The same things were measured in two ways. Each way mixes the same 9 hidden numbers, adds some noise and spreads widely along 5 directions of its own, which tell nothing about the thing.
In the rows, zero is written as 128.
Some things both ways: the first way, then the second way.
[109 149 125 114 140 100 148 132 100 111 166 138 130 119 149 126]
[143 124 122 155 152 151 118  84 132 152 149  89 147 113 125  96 117 130
 139 110]

[131 131 121 148  86 122 133 122 119 153 122 134 128 128 106  92]
[163 172 134 133 125 134 135 123 149 116 140 129 134 120 129 137 134 118
 132 141]

[109 130 115 113 136 114 140 158 125 109 154 124 160 138 100 118]
[107 102 122 132 163 123 102 160 105 108 155 160 102  98 149 121 114 132
 117 152]

[139 116 124 149 129  72  71 127 174  68  97 114  71 140 120 166]
[101 127 110 138 107 139 122 102 152 131 130  92 123 133 140 120 135  96
 103 124]

[142 104 141 147 153 141 116  80 106  90 110 108  96 179 191 127]
[138  86 110 119 123 127 163 115 132 141 138 107 111 149 135 120 124 158
 136 107]

[140 104 187 117 118 171 153 134 146 174 119 149 171 118 170 143]
[127 121 139 106 133 126  99 147 134 120 108 137 145 107 144 141 123 128
 130 124]

[137 117 172 101 147 106 121  81 178 123 102 152 172 137 123 154]
[128 144 134 118 156 106 132 123 134 129 145 111 124 127 129 128 107 141
 125 140]

[127 129 154 123  80 109 136 137 112 129 109 140 129 100 123 136]
[160 132 147 110  80 122 148 143 154 124 109 165 130 131 174 133 139 107
 131 152]

[129 137 175 118  99 137 129 113 124 119 155  99 147 119 114 137]
[156 113 150 132 161 147 117  95 145  98 145 142 108  85 143 160  70 141
 141 140]

[148 118 143 132 137  77 146 117 153  79 146 146 151 157 149 142]
[142  94 105 128 142 133 166 124 122 138 170 110 104 135 147  98 133 145
 128 129]

[123 145 142 140 122 116 136 142 159 139 145 127 161  90 129 138]
[101 159 138  97  94 131 119 120 145 141  82 104 150 156 111 165 132  94
 120 123]

[129 122 135 139 113 158 167 117 114 142  92 123 108 134 138 122]
[134 122 140  98 117 148 130 156 130 110 109  99 160 119 133 157 163 104
 124 108]

[136 113 158 138 130 141 162 140 123 128 155 134 144 123 180 120]
[114 106 111 142 134 149 113 141 113 152 128  99 147 126 123 140 139 118
 136  94]

[123 118 161 112 139 145 129 118 122 186 119 175 155 114 170 138]
[117 127 136 104 152 129 128 144 130 145 129 117 143 128 132 127 117 136
 128 132]

[108 116 151 145 144 153 137 118 103 130 111 119 110 139 146 104]
[129 113 139 121 122 135 133 148 138 124 113 133 143 117 143 127 137 130
 126 119]

[ 87 165  92  74 115 104 177 136  29 111 148 143 141 125 116 115]
[130 111 123 120 114 111 116 146 113 137 127 124 136 124 161 115 148 108
 127 130]

[162 100 140 152 126 107  90 137 197 131 102 147 118 136 156 155]
[ 93 120 111  96 152 146 124 149 146 121 148  88 119 131 139 145 129 119
 102 137]

[147 135 106 129 132 120 126  94 163 142  99 143 123 165 115 134]
[149 160 106 142 156 129 149  97 111 125 156 111 121 111 103  97 138 129
 126 118]

[126  99 147 153 160 156  87 105 133 129 120 116 105 156 155 110]
[115 120 118 150 129 122 123 132 128 136 124 156 115 138 117 119 116 155
 132 125]

[100 195 112  69 146  97 175 100 130 112 160 137 149  98  89 159]
[146 116 163  76 170 148 170  92 146 109 142  43 154 122 112 136 118 150
 124 115]

[120 150 138 141 108  97 140 109 123 115 154 126 122 118  95 111]
[159 175 130 166 101 144  55  90 152 116 124 164 135 117 125 110 132 114
 145 152]

[153 103  98 192 112 179 110 141 131 141  96  77  67 142 144 118]
[158 125 138 132 157 173  95  98 123  95 144 141 126  86 118 135 112 130
 145 134]

[178 105 117 169  84 139 113 154 173 161 105 125 112 117 154 139]
[183 164 145 120 147 156 115  77 175 106 149  85 153 101 133 120 124 131
 137 133]

[100 147 154 145 118 118 160 129 106 143 163 148 117 141 124  93]
[133 135 132 124 136 170  97 125 173  99 131  93 159  93 145 118 151 112
 111 119]

[145 129 171  97  98 157 117 123 152 163 144 125 130  96 125 160]
[128 107 138 128 157 152 114 134 128 106 131 149 117 100 126 167  92 143
 136 127]

[ 85 127 164 157 150 107 175 143  96  69 164 106 164 131 129  90]
[120 130 140 150 113 130 114 116 139 148 115  92 163 122 139 131 130  98
 127 108]

Other things, the second way, with their names:
(19): [112  96 103  82  93 105 200 164 122 146 123 118 102 183 144 129 157 135
 114 126]
(290): [102  83 118 112 121 121 181 170  92 121 127 164  84 147 126 159 124 136
 121 131]
(34): [108 110 139 119 120 114  95 149 140 125 100 156 133 128 140 135 116 147
 128 128]
(490): [126 101 122 134 155 117 163 150 105 119 151 167  87 125 126 135 103 161
 129 137]
(630): [120 100 112 118 169 124 135 146  82 129 151 135 108 124 112 124 123 153
 134 124]
(235): [154 138 116 149 130 150 118 126 150 108 146 138 120 116 128 129 136 141
 135 128]
(634): [130 132 129 157 117 135 143 107 131 141 131 119 132 123 134 119 125 105
 125 124]
(89): [142 141 129 163 121 118 131 100 133 153 128 108 148 136 117 107 128 135
 141 109]
(452): [138 166 112 165 114 139  35 103 157 124 127 127 148 106 140 114 139 102
 135 131]
(661): [138 109 131 129  93 109 135 142 116 117 115 182  99 155 129 141 128 146
 143 145]
(16): [124 113 112 110 136 142 151 116 120 146 147 108 113 143 130 126 121 123
 128 134]
(258): [119 119 141 137  91 129 111 103 114 129  93 144 133 151 102 126 135 126
 139 120]
(117): [116 158 130 147 111 153   4 122 138 110  95 150 173  82 138  98 159  84
 124 131]
(218): [150 141 145 134 178 134 103 103 161 128 166  82 155  96 149  98 106 142
 128 141]
(288): [134  65 129  81  89 136 174 168 109  93  96 203  82 125 159 169 131 127
 128 131]
(6): [136  81 126 107 130 100 174 125 117 125 123 147 100 132 140 110 114 170
 131 115]
(577): [122 123 101 101 109 130 131 146 147  90 115 113 116 123 138 148 157 125
 108 105]
(43): [158 124 142 129 189 148 138 104 134  99 185 119 111  79 147 119  92 136
 126 158]
(509): [ 98 103 148  93 126 125 131 149 128 132  95 148 122 139 129 181  91 134
 129 132]
(367): [145 151 139 145 123 118 126 107 135 122 124 125 138 124 118 125 127 129
 134 124]
(272): [106 124 125 140 145  92  76 142 130 128 121 140 134 109 142 107 116 146
 122 125]
(316): [128 129 103 189 140 121 142 131  91 153 154 147 117 117 121 100 132 120
 133 117]
(446): [103 130 114 112  97 112  77 179 132 140 118 132 130 172 137 154 151 125
 132 144]
(414): [104  96 133 105 119 137 122 190 124 123 102 164 130 141 132 147 141 148
 127 126]
(107): [126 116 136 113 112 135 114 135 139 120 118 130 129 150 125 141 134 143
 134 134]
(380): [154 124 121 171 153 104 152 120  80 129 157 168 105  99 125  97 118 139
 142 127]
(57): [120 153 136 167 131 151 127 108 111 130 121 119 149 112  93 129 135  99
 126 110]
(360): [113 116  99 162  98 117  96 152 121 136 120 157 118 127 151 118 147 112
 126 119]
(338): [ 74 119 114 121  55 102 129 187 121 146  74 154 137 171 140 120 184  96
 102 119]
(262): [111 121 123 137 163 117 132  88 101 141 148  90 121 110 120 123  98 114
 122 118]
(674): [103 101 136 111 148 147 122 103 152  98 133  81 122 119 122 144 111 138
 109 116]
(560): [129 163 125 145 110 105 175 114 129 139 106 120 139 130 112 118 140 113
 116 101]
(233): [172 157 152 131 106 149  94  91 186  93 121 144 138 110 146 122 126 128
 134 151]
(273): [142 163 159 127 173 147  77  92 174 106 145  89 166  93 125 102 112 144
 124 145]
(633): [ 84 138 101 144  98  92  46 146 133 138  95 170 111 151 128 145 116 133
 129 130]
(41): [132 138 155 111 134 129 121 131 169 120 129 130 139 128 143 118 117 145
 121 154]
(311): [138 125 119 147 136 123 153 118 114 144 141 145 109 122 130 129 105 129
 137 128]
(76): [104  91  92 128 143  93 116 166  70 160 133 168  94 143 129 134 111 148
 144 122]
(261): [148 121 150  90 165 122 179 116 178  87 146  63 133 111 137 142 113 169
 109 112]
(410): [128 127 144 139 135 103 122 111  93 145 123 119 147 115 127 113 122 109
 135 123]
(95): [136 114 116 127 109 139 123 108 129 141 125 131 124 142 132 109 135 130
 138 126]
(116): [118  94 133  75 123 137 156 168 157  93 138 136 101 150 150 137 138 158
 108 157]
(673): [140 124 126 158 149 105 124 119 119 127 148 152 109 116 130 116 101 155
 138 134]
(534): [134 131 123 130 121 116 128 155 136 129 130 144 130 140 133 111 147 150
 130 133]
(269): [126 106 120 133 152 105 169 140  87 161 153 125 111 136 130 133 105 134
 138 126]
(53): [107 112 114 130 119  87 121 139 109 181 126 117 130 154 149 124 113 119
 135 128]
(542): [135 104 109 115 168 124 138 153 108 134 179 123 104 136 138 115 124 158
 135 149]
(85): [ 71  91 145  77 152 128 140 171 114 141 121 110 121 161 117 182  97 144
 120 140]
(450): [140 100 120 135 138 135 159 114  78 131 139 168  97 124 114 106 122 139
 143 131]
(561): [140 137 164 127 144 139 125  80 145 118 116 104 152 101 120 129 102 125
 129 121]
(605): [162 147 153  97 136 119 179 136 162  91 125 133 128 128 121 131 132 169
 123 132]
(412): [142 151 132 169 178 132  73  79 118 124 160 117 143  78 121  78 110 128
 135 136]
(545): [121  99 106 119 139 129 126 127 108 145 136 140 104 143 122 123 113 153
 140 125]
(11): [145 133 144 141 164 131 156  88 130 117 146 141 119  85 134  94  96 133
 121 138]
(101): [138 108 146 115 156 145 177 126 115 114 132 130 123 109 118 141 111 141
 129 119]
(565): [126 152 119 139 137 122 133 138 128 122 144  75 145 121 123 145 150 104
 116 110]
(657): [ 82 120 134 130 100 146 140 158 102 171  90 138 145 162 103 165 130  96
 130 116]
(386): [143 139 129 133 129 138 161  98 137 130 146 113 121 133 123 111 128 125
 124 136]

Some of these things the first way, each followed by its name:
[131 123 158 131 159 107 123  67 173  75 101 111 104 134 121 148] | (107)
[155 110 124 140 120 168 139 158 111 180 146 140 144 142 154 155] | (450)
[156 121 147 130 125  96 118 117 162 124 119 154 134 126 159 173] | (16)
[128 110 142 155 169 113 141 138 186  94 123 122 164 149 119 134] | (412)
[133 126 110 117 155  88 137  80 139  77 106 137 133 155 137 121] | (542)
[119 129  99 136  98 141 159 142  55 155 145 136 138 165 117  77] | (565)
[123 107 155 163 125 113 116 136 120 106 122 118 115 140 129 125] | (634)
[132 128 160 106 109 120 121 113 122 142 133 146 149 124 136 140] | (311)
[ 99 136 127 111 129 105 136 105  73  81 134 116 104 157 123  97] | (360)
[137 131 120 112 134  91 135 108 125 106 124 150 138 145 150 142] | (19)
[114 131 161 136 142 111 133 151 179 121 151 126 178 130 100 136] | (11)
[153 129 110 113 112 119 113 145 139 137 133 139 102 105 158 168] | (95)
[ 81 127 114 150 164 121 140 148  81 100 130 122 112 149 123  89] | (338)
[139 131 145 101 114 123 131 101 126 112 142 120 137 121 105 155] | (661)
[118 130 132 135 144 131 113 131 152 156 129 145 118 118 117 125] | (273)
[126 152 136  84 140 117 122 109 150 115 134 126 107  92  95 199] | (258)
[132 128 112 136 101 150 145 177  95 167 181 127 161 118 119 103] | (367)
[134 100 148 129 177 149 129  95 151  80 102  94 140 174 162 138] | (6)
[122 109 103 127 133 157 101 130  77 128 131 103 116 159 132  97] | (673)
[122 152 147 100 120 137 148 132 148 149 156 132 153  97 104 149] | (101)
[164 111 161 143  98 126 115 102 171 140 128 136 106 137 133 127] | (235)
[110 126 139 117 129 110 142 126  98 122 155 146 148 145 115 104] | (316)
[125 133 123 164 100 122 113 132 122 120 132 101  90 123 109 105] | (233)
[114 112 148 163 139 158 155 157 128 157 117 134 120 134 141 120] | (117)
[122 112 156 122 154 135 114 102 121 108 152 113 156 151 152 102] | (633)
[116 105 187 163 145 142 127 129 120 166 146 158 156 139 147 110] | (41)
[125 118 143 176 129 141 138 168 155 144 150 116 135 120 105 121] | (57)
[ 92 163 127  66 158 118 111  92 103 131 130 139 123  90 118 158] | (85)
[120 126  77 101 116 136 130 165  59 136 140 122 149 117 144 116] | (269)
